The rows of a group lie close to one hidden flat surface of 10 dimensions, which passes through zero. Surfaces can cross.
In the rows, 128 means zero.
Some rows, each with its group after it:
[133 145 169 138 106 167 135 168  81  92 121 152 116 143 137 115 150 110
 118] | z914
[167  90 130  71 137 132 133 182  97  94 107 105 131 146 145 131 118 152
 126] | z172
[137 129 180  92  59 154 149 161  92  97 108 130 133 196 124 108 201 132
  98] | z971
[161 140 103 121 155 125 139 123 167 177 148 112 108 106  99 121 146 152
 132] | z914
[100  94  86 110 117 135 118 116  59 113  71  84 141 142 117 132  69 161
 158] | z914
[143 113  45  68  71 109 109 137 222 153 112 119 151 159 162  80 145 149
 156] | z914
[143 144 161 127 144 170 154 121 149  91  76  90 186 155 128  92 169  98
  84] | z477
[141 136 121 136 114 134 112 137  73 144 111 148 113 141 163 138 113 106
 154] | z914
[157 153  99 129 138 114  94 197  79 116 167 118 129  90 174 113 167 140
 106] | z172
[177 136 159 126 115 150 139 106 146 162  81 139 117 161 149 122 157 107
 113] | z477
[161 176 133 198  99 156 158 128 143 115 107 203 108 123 116 109 130  81
 123] | z971
[115 124  75 128 126 110  91 135  87 173 147  82  98  71 138 168 117 132
 172] | z477
[178 162 160 160 192 123 137 144 129 155 176 178 119 106 177 142 123  85
 130] | z914
[170 126 110 113 135 105 100 132 114 181 138 163 105 145 153 116 115 148
 135] | z172
[157 105 148  53 172 118 129 160 121 130 154  85 125 147 106 129 151 190
 104] | z971
[ 39 130 146 147 134 120 108 120  79  75 163 157 136 148  96  97 101 162
 113] | z172
[138 155 120 155 115 146 169 114 158 141 119 152 120 132  83 107 123 111
 143] | z477
[121 111 161 112 187 144 153  72 190 139 103 102 157 146 114 128 108 123
 121] | z477
[ 92  93 165 150 127 125 104  91 141 104 114 141 118 121 147 174 100  98
 115] | z172
[116 133 117 134 134 114  83 158  87 119 171 114 112  84 155 141 146 133
 123] | z971
[ 96  99 194 118 134 141 121 107 130 103 127 120 111 135 113 159 135 136
 107] | z477
[136 125 134  96 136 133 140 137 142 146 140 120 124 142 109 117 138 137
 148] | z477
[117 104 149 145 103 133 143  81 126 124 100 132 115 148  93 150 122 128
 110] | z971
[ 81 100 171 121 120 146 143 105 134 102 117 109 122 137  92 153 132 124
 131] | z172
[169 136 139 122 160 155 135 148 137 129 113 114 127 117 144 128 137 108
 129] | z172
[161 103  88 104 105  70 145 101 181 174 155 150 118 154 106 143 110 175
 131] | z477
[129 132 124 162 118 173 161 139  97  55  65 118 133 126  82 121  99 116
 148] | z477
[168 165  87 177 189 130  93 156 111 146 142 114  98  40 143 129 125 117
 131] | z971
[ 44 146 148 124 172 149 121 146 135 112 183  89 169  88 111 100 130 105
 171] | z971
[127 111 152 150 118 130 107  93 128  98  78 134 125 137 150 143 124 113
  99] | z971
[133 128 145  98 151 168 121 138 154 141 132 113 104 130 114 111 149 134
 145] | z914
[143 127 138  94  84 136  89 177 180 115 166 158  74 123 145 106 187 140
 121] | z914
[ 56 121 152  96 123 137  92 134 133 126 165 102 163 117 172 114 150  97
 148] | z477
[192 169 101 129 153 135 148 155 126 165 136 143 113 116  98  93 154 145
 124] | z172
[108 154 106 105 157 112  89 112 137 202 173 113 151 122 171  95 139 123
 159] | z172
[157 158 142 101  76 177 146 151 108 143  86 135 138 190 144  82 184 112
 136] | z914
[114 138 159 103 126 113 145  93 216 180 161 106 162 140 127 115 175 109
 117] | z971
[155 136  98 162 209 127 121 126 153 144 146  94 124  51 120 140 109 121
 137] | z172
[ 99 105 167  78 145 139  99 154 118 126 162 169 116 152 165 111 115 128
 156] | z477
[139 137 101 132 126 136 150 125 137 155 131 144 116 123  93 125 114 136
 165] | z477
[ 72 103 189  96 133 165 105 103 167 112 137 100  90 125  90 126 168 138
 122] | z914
[ 86  99  97 100 143 110 128 141  71  98 154  66 130 104  68 143 104 195
 132] | z971
[108 168 163 151 112 137 150 120 111 108 141 170 128 157  87  86 166 144
  84] | z172
[192 160 102 144 196 171 153 150 124 189 131 142  95  96 118 105 108 118
 178] | z914
[137  92 127  84 186 128 113 142  97 102 110  57 144 117 113 127 114 187
  98] | z971
[161  99 158 110  81 176 149 148  88 121  85 151  60 154 122 175 143 109
 148] | z172
[102 131 112 111 107 130  94 143  77 156 145 102 121 113 170 130 157 121
 150] | z914
[149 132 129 166 118 139 118 138  98  96  83 131 121 123 133 130 137 116
  99] | z971

New rows. What belongs after each?
[158 115 163 107 146 130  86 114 111 172 128  92  96 123 163 154 203 132
  87] | z971
[141  82  67 104 144  86 153  88 149 148 100 105 135 152  82 146  40 186
 149] | z971
[136 166 129 111 163 135 147 172 130 123 162  93 186 109 151  94 166 111
 124] | z914
[128 148 122 152 170 148 131 121 126 143 121 158 112 127 113 109  91 131
 150] | z172
[170  94 150  75 146 176 137 150 128 130  89 121 121 160 168 132 122 111
 154] | z172
[148 158 117 115 102 148 131 144 121 171 130  83 130 112 133 111 194 111
 139] | z477
[132 100 111  94 128 118 136 124 108  95  94  68 161 151 109 124 134 175
  92] | z971
[151 104 141 140 155 152  97 129  84 109  78 146  94 124 149 145  99 128
 117] | z971
[157 114 103 115 116  89 127 117 172 160 142 122 107 136 107 144 149 169
 109] | z914
[116 101 171  74 138 155 114 139 118 101 104 156 149 204 187  92 103 130
 126] | z172
[131 117 114 149  74 152 155 113 130 148  96 104 108 105 117 170 122  85
 186] | z172
[125 136  92 156 133 141 117 131 119 140 126 133  93  90 110 133  98 128
 175] | z914
[151 145 106 115 122  98 118 163 115 132 158 143 145 139 164 107 144 147
 112] | z477
[142  94 121  93 186 143  86 148 123  60  72  95 182 150 201 102  95 137
 102] | z971
[110 141 113  83 150 102 142 106 181 142 154  74 204 151 123  77 162 151
 103] | z172
[114 120  81 146 158 135 127  71 166 168  94 125 137 112 120 128  69 113
 184] | z914
[128 142 151 133 157 135 119 120 128 128 137 163 133 142 131 107 118 140
 107] | z172
[ 89 143  93 130  47  86 119 144 129 130 174 153 131 136 129 119 132 130
 151] | z477
[101 123  96 144 119 118  87 116  91 141 124 179 109 133 177 124  67 125
 175] | z172
[120  77 123 127  98 119 135 100 110  68  79 117  79 151  31 152 105 207
  88] | z914
[ 97 159 127 159 109 197 137 105 127  89  48  87 184 131 132  73 148  70
 139] | z971
[141 130 105 131 146 103 124 144 108 121 142  79 125  92 100 137 149 182
  92] | z971
[153 126 138 123 201 180 106 138  97 122  88  78 123  97 148 111 131 127
 109] | z971
[106 144  97 159 147 127 139 130 149  97 140 149 152 107 116 108  77 110
 153] | z971
[148 107 101 150 116 112 127  95 110 115  73 138 109 137 107 149  94 141
 124] | z971
[ 96 150 165 155 184 183  90 137 105  94 110 110 136  87 156 107 144  79
 118] | z971
[188 171  95 118 150 122 152 176 122 147 149 143 140 139 134  81 148 147
 128] | z477
[ 75 103  87 169  40 108 123 124  90  71 112 181  99 138 116 155  55 126
 164] | z477
[ 90 144 107 119  78 151  90 167 109 106 126 132 142 123 180  98 142  94
 169] | z914
[127 162 122 116 144 136 107 160 112 137 146 126 160 130 165  83 146 125
 130] | z172
[110 130  75 160  79 100 127 128 118 138 147 159 101 112 105 141  94 133
 166] | z477
[165 135 108 123 123 100 122 149 136 146 154 157 115 127 146 134 134 145
 128] | z971
[128  97 150 106  79 119 145  85 142 164 110 165 104 192 132 151 113 129
 152] | z971
[133 122 123  66 121 108 134 184 115 145 207 138  83 148  84 125 152 187
 143] | z477
[126 134  98 117 111 107 104 104 144 164 121  90 154 120 159 118 148 120
 139] | z971
[139 120 128 116 137 134 130 119 132 157 141 103  83 112  76 139 163 163
 127] | z914
[197 137  48 154  55  67 157 162 168 116 117  69 165  86 132 169 177 110
  90] | z172
[101 137 123 148  82 124 119  58 147 199 109  86 137 119 129 149 171  97
 142] | z971
[ 67 111 141 146 123 133 115  88 130 106 112  63 154  87 117 163 143 103
 114] | z477
[144 112  90 118 144 106 143 118 142 134 119  95 130 126  70 131 119 175
 118] | z914
[114 178  91 171 162 161 107 193 100 127 158 155 118  60 160  96  90  80
 192] | z971
[168 174 137 136 121 145 168 144  66 145 107 124 170 150 129 114 152 105
 120] | z914
[129 166  84 146  89 112 192 162 121 137 180 125 115 106  24 110 142 153
 148] | z971
[128 165 120 190  87 133 117 144  86  61  92  94 168  97 141 117 180  92
  80] | z477
[ 44 171  99 162   4 108 147  79 117 139 143 136 140 158  65 105 158 130
 156] | z172
[174 161 125 129 144 124 172 126 158 186 165 150  74 117  40 129 155 159
 132] | z477
[ 82  98  81 165  31  88 112  96 118  80  88  98 164 124 139 154 117 102
 122] | z477
[150 121  79 167  86  67 176 128 176  62 126 204 139 170  78 126  50 154
 103] | z971
[ 48  85 164  93 120 136 147  95 137 108 139  66 132 131  59 160 128 149
 141] | z172
[110 176 122 176 108  90 153 133 148 117 192 158 132 104  69 104 156 155
  95] | z477
[117 110 157  92 194 105 101 174 115  86 175 124 141 124 159 115 117 178
  85] | z477
[ 84 154 141 129 107 165 113 121 118 135 128 136 139 131 158 100 147  87
 161] | z172
[118  91  81  88 110 113 107 118  88 160 114 105 116 142 146 154  84 148
 176] | z971
[124 115 183 125 138 129 112 131  95 129 136  74 105  96 133 165 199 132
  70] | z477
[158 139 103 128 139 150 129 161 102 131 105 121 123 123 140 114 123 113
 159] | z477
[ 76 143 145 129 129 144 112 141 132 133 163 142 136 115 154 118 128  92
 166] | z971
[127 150 110  89 138 101 136 205 106 145 230 115 110  98 104 116 150 168
 151] | z971
[159 154 119 172 111 136 153 103 131 177 122 167 107 117 123 148 128  93
 140] | z914
[162 151 139 137 111 134 153 122 137 142 112 164 110 167  95 113 145 139
 114] | z172
